The rows of a group lie close to one hidden flat surface of 10 dimensions, which passes through zero. Surfaces can cross.
Some rows, each with its group after it:
[ -1  -4  -2  19  15  -8 -32  -2  44 -17 -19  14  21  11  30 -21]	z_852
[  0 -20  21 -15  -7   0  14  14 -25  28  16   4  -6  -6   6 -15]	z_852
[ 14  -4 -22   2   3 -16  -3   8   4 -14  -2   1 -14 -13 -26  17]	z_991
[  6 -16  11 -30   4  -3   8   6   7   4  11  16  34  12  20 -16]	z_853
[-14 -41   1 -20  31  11  11  19  12  -7  -3   6  16  -2 -17   8]	z_852
[ 10   3   7 -27 -39 -17 -21  28 -11   3 -11 -25  32 -13  20 -19]	z_852
[  7  13  -3  -2   4  32 -24 -10 -37  16  20 -18 -32   3  -2  20]	z_484
[ -2 -39 -12 -10  20   9 -11 -14  28 -12  -7 -12   9  48  14   3]	z_484
[  9  10 -17  -8   1  18  -4 -26   6 -33   8  -9 -10 -10  -8   7]	z_484
[  1  13   4   5  18   8  -5  -3  14   0  -2  21 -12  -3  12 -22]	z_853
[ -7   5   2  -3   8   8   6 -17  -9  31  17   5 -14  19   6   3]	z_991
[ -1 -20  10   1   6 -11   4  -5  17   6   5  25   0 -21  14 -34]	z_852
[-21   3  -3 -13  -6  15 -34   5   0  16  -6 -41  18  16  10   0]	z_232
[ 26  25 -27 -14  11  -9 -26  10  21 -13  10   6   5  38   4  -9]	z_232
[-14  25 -10  -2  -9  23 -56   7  -5   2  -3 -42 -27 -40  -3 -31]	z_991
[  7 -11   0 -10  -1  13 -24 -21  15 -32  13  -2  15 -16  15 -18]	z_991
[  3 -15   2  -2  37  17  64   4  -7 -16 -13  32 -37   4 -34  33]	z_852
[-10   1   7   2  -7  -7  20 -32  16   0  10   8  27  19  14  -1]	z_853
[ 14  19 -28   0  33  -3  -2  10  13 -21  28  25 -10  -2 -42  18]	z_853
[ -8 -13 -12  21  -6  -7 -13 -23   6  -4   8 -12 -17 -22 -11  -4]	z_991
[  5  35 -11  28  -4  -6  -2   3  -6  -6 -39  -5 -20  -5  -6  34]	z_484
[ 26 -21 -12 -36  -3  -6  -5  14  -2 -11  -8   3  -7 -32   1 -11]	z_852
[ -6   3  -1  -2  -4   4  14 -16  12 -23  25  -3  18   9 -14  -6]	z_991
[ -2   0  11  23 -11  -6  17  -7  -2 -22  -9   9  12 -18  -2  14]	z_991
[ -6 -24   8 -42  -8  36 -18 -38 -17   7  45 -27  13  -5  18 -15]	z_991
[-13  31  -9 -12  16   7  33  -6  12 -18  15  14  11 -13 -36  11]	z_484
[ 16 -52  10  11  18 -18  29  -8   9  -4  18  38  17  44  10  18]	z_232
[  6  28 -22 -15 -26 -14  26 -32 -29  25   6  -9 -16 -29 -24  38]	z_991
[  9 -55  18   7 -10   4 -41  27   3 -27 -15 -21  19  11  34 -20]	z_232
[  5 -15  -2   5   9  12  -7  -1 -11   4  24  -9  -9  44  -2  15]	z_852
[ 24  39 -11  -7   6  -6 -16 -10   3  20  27  29 -21  -4  14 -29]	z_232
[  1  -2 -11  24 -26 -29   8  -2 -11  -2  -3 -14  -1  -4 -20  27]	z_853
[-32   9   7  -6  13  26  22 -19   0   3   8 -10  11   2 -17  14]	z_852
[ 11 -15   1  39  -1 -28  10  23   5 -19  -9  17  -7  -2 -17  11]	z_484
[ 42 -40 -10 -22   0 -10  -1 -14   3  -7 -15  20 -16   2  31  -2]	z_484
[  9  30 -14  -5 -18 -36 -17  -7  14  22   6  15   0 -35   8 -35]	z_232
[-41  -6   2  17  14  12  -6  -2  33 -20  11 -23  30  19 -17 -17]	z_484
[ -5  54   3   9   0  48 -25 -33  -8 -29  11 -19  11  14  12  24]	z_991
[ 14  32  -8  15 -18 -44  -2  12  -4  25 -27  17   9 -13   8  17]	z_232
[ 15  36  -6   5  24   0   9  42   4  -8 -15  33 -46 -27 -22 -25]	z_232
[  9  18 -13 -35  13  24   0 -18  16 -26  15  -6  26  45   9  11]	z_853
[-24  -2  23  -5   4   5  10  -6   1  27  42  17  15 -10   6 -43]	z_484
[-51  42  26  -2   5  41 -22  26 -10  19  -5 -29  11 -23  -1 -27]	z_484
[ 26 -14   4  17 -31 -27   0  -1 -28  18  37   3 -26  22   7 -12]	z_852
[ 15   8 -10  -4 -12 -22  15 -10  19 -23  -5  15   2 -16  -4 -11]	z_853
[-13 -27  17  44   2  37  -3 -48  -5 -34  25 -15 -16  17   3  12]	z_232
[ -5  -7  -3 -13   8  26 -37  -6   0  13  11 -24  -9  16  15 -16]	z_991
[-16  18   5  -1 -25   9   5 -62  13 -13  23  -9   4 -31  12 -32]	z_232
[ 14 -10  -8 -15  36   5 -18  56   4  -5 -47  11   8   7   0  31]	z_852
[  8  -1  -3 -32  13   3  17  15  -2   4   8  12   0   3  -7  -5]	z_232
[ 10 -10  13  -2   9  -4 -14  28   1  13   7  24  -1 -11  16 -31]	z_853
[ -6  -9   5  38   9  -3 -34  16   4   1  20  -3   4  25   1  -6]	z_853
[-12  15   5  10  15  20 -15   5 -24  33  20  -4 -14   8  -6  16]	z_853
[ -7   2  13  -5   1   1  28 -15   4   9 -14  12  12  19  21   5]	z_853
[ -7  -3  -1 -26  -3   4  -6  18  14 -12 -27 -19  28   4   9  -8]	z_484

New rows, each followed by its group:
[-11  -6   9  25 -26  -5   0 -21 -13   9  20 -11 -36 -40  -7 -33]	z_852
[ 41 -19 -30 -14  -8   1 -33   9 -14 -40  35 -20 -17   8 -24  16]	z_232
[-48  10  39  48  -7  12  16  46  -5  -3 -18 -18  12  15 -15 -14]	z_991
[ 14  37  20 -19  31  31  19  16 -36  33  -3  48 -37 -35   7   5]	z_484
[-14 -17  25   7  19  11   1  24  -2  13  25  13  16  28   5 -17]	z_484
[-11  -1  17 -40  21  13  18  35 -19  40  16  12  18  13  -3  -2]	z_484
[-16 -35 -12   0   5   3 -25 -12  29 -15  34 -23  -4   5 -12 -44]	z_991
[  1  20  -9 -26 -16 -11   3 -25  -9  24  14  -7  18  -1   6  11]	z_232
[  5 -19  14  12 -11 -31   0  11 -17  42 -17  17  18   0  24  19]	z_232
[ -2 -33  11  17  -6  10 -29 -46  -4  14 -13  -6  -7 -18  44   3]	z_991
[ -5  13  13  13   6 -17  23  26  19 -11 -20  26  27  18   2  -2]	z_484
[ -7 -15 -22 -11  35  -4 -63  59   3  54  10 -18 -13  36  -9 -13]	z_232
[-27  26   1 -27 -25  11 -12 -27   9  10   9 -36  29 -12  10 -28]	z_484
[  9 -32 -12  33  11  -3 -36   4   4  -5  14  -7 -28  24  -3   0]	z_852
[  4 -40   5  13 -15 -19 -24  18 -30  32   1 -11  -1 -19   1  16]	z_232
[ -7  25  -7   1  18   7  24   2   6 -12 -29  11  -1  -9 -20  32]	z_852
[ 19  39 -12 -36 -32 -16   5 -15 -14  10  -1  -6  21 -19   5  16]	z_232
[ -3 -13  19  29  -3   2  -8  40 -15 -21 -15   2  -3 -48 -16   1]	z_991
[  1  19   1   5  25   7   6  12  12   7 -10  14   5  71  13   8]	z_991
[  9   8   9  11 -23  -2  30 -33   7 -22  -9  14 -36 -33  12 -40]	z_852
[  5  24 -22 -20 -21 -20 -19   3  19  -4  -7 -17  17 -15  -2 -19]	z_232
[ -4 -45  -2 -34 -10   0 -16   4 -31  43  22 -31  22   6   1  25]	z_232
[ 15  33  -3 -11   9   3 -22  15   4   5 -36  14  -1 -13  24   3]	z_852
[  9 -11   1  -5  -5  -4  -9  -2 -20  25  15   7 -35 -36   1 -22]	z_852
[ 14 -19 -28 -46 -13   0 -32  -2   4  -4  -7 -36   4   7   7  -5]	z_991
[ 12   1   4   2  -9  -9 -14  35  -1  -9 -67  -4  -7 -23  23   0]	z_484
[-19  -1   0 -11   6  16  35 -20  10 -11 -41  -8  -6  -9  -3  15]	z_853
[  3  -3  -6   9  -3 -12  19  -8  13 -18 -19   5  -2   3  -7  10]	z_853
[-9 20 12 16 23 13 -6  6 -2 20  7 18  9 37 14 10]	z_853
[-11  10   1   2   6   2  12  -8   7   1   1  12 -11 -31 -11  -9]	z_484
[-20 -29  33  -6 -21  -3 -26  15  -1  26  10 -13  28 -17  37 -59]	z_852
[-10 -10  10  11   7   0  12  10   0   1 -22  12 -24 -46 -12 -13]	z_852
[  1 -16  17  -1  18  -3  13  29  12 -11  14  30  13   5  -2 -28]	z_991
[ 25 -39 -30 -29  21 -20 -12  45   2  17 -11  -1 -18  30 -14  13]	z_991
[ -1  12  10  16 -22 -28  20 -24 -15  34  46  17   2  10   2 -11]	z_852
[ 22  10  -8   4 -17   3 -24  -4 -17 -16   9  -9 -13  -8   2  10]	z_232
[-13   9  24  11  -7   7  20   1 -22  25   7   5 -10   8   5  -3]	z_852
[ -7  24 -29 -12   3 -17  28   7  12  -4  -6  -4  -4 -13 -47  19]	z_232
[-26  18  27 -23  19  18  19  18 -17  41  37  18  19   4  -3 -19]	z_484
[  9  32 -15   5   1 -11  20 -16  -1   9  -8  12  -7  15  -6  30]	z_991
[ -6  -3  -1   4  -5  27 -46   4  -3  -3 -43 -41 -21 -11  23  -4]	z_484
[-30  38 -27 -40  -5  -9  23 -23   5  45 -33 -24   6 -18 -19  22]	z_484
[ 22 -24   2  -7   0  14 -47  21  12 -55 -16  -6  21 -38  19 -17]	z_991
[ -3   6   4  36  12 -14  10  25   5  -7 -30  23 -17 -21 -14   8]	z_484
[ -8 -15 -19  16 -23   7 -39 -21   7 -33 -12 -49 -23 -43 -15  -6]	z_484
[ 18 -37  -8 -18   3 -11  -3   9   2   2 -10  -1   4  11   7   8]	z_991
[-27   9  11  15 -19 -25  12  43  17 -23  -6 -13  48  -6 -27 -13]	z_484
[ 17  -4  -2  -2  23  11 -28  45  -5 -17  -4  13 -13 -22  -8  -5]	z_991
[-23  15  26   1 -22  20   2  -5 -11   9  -3 -20  12   6  21 -21]	z_852
[ -8   6  11  22  -1  13 -11  -3  11 -29 -10  -7  14   2  11  -3]	z_991
[ -5   2   5   6  16  -9  12   8  30   4 -50  21   5  -1  22 -11]	z_484
[-15 -15  15  23   9  12 -13  14  -4  -8  34  -6   3  10  -9 -15]	z_484
[ 14 -47 -25  -8  19 -15  13  -9   1  14 -20  14 -50 -42 -21  15]	z_484
[  9 -20 -16  13  -1 -38  22 -23  10  25 -15  23 -29 -28  -6   4]	z_484
[  0 -32 -16 -21  -5 -13 -36  13  35 -23  11 -24  13 -10  -3 -49]	z_232
[ -1 -14   5   6  33  27   7   3  11 -29  33  19   3  24 -14  -1]	z_484
[ 38  -3 -17 -29  18  -8  -3   1   0   6  11  29  -3  25  11  14]	z_852
[  2  -2  -2  -3 -18   1 -27  10  -5 -12   6 -29  22  15   3   4]	z_853
[  9 -23   6   0  -2  16 -16  -4   9 -22  -9  -6 -21   4  25 -34]	z_852
[ -7  -4  11  11  36  18  -8 -10  10  22   8  29  -9  22  22  -9]	z_852
[-37 -34  26  16  -1  22  14  12   1 -15 -19 -18 -17 -51 -13 -28]	z_232
[-26  18 -27  35 -35 -25  21   9 -19 -20   6 -48 -23 -46 -89  36]	z_991
[  3 -21 -14  12 -14   4  -8  -9 -22  -5   9 -42 -14  33 -20  41]	z_853
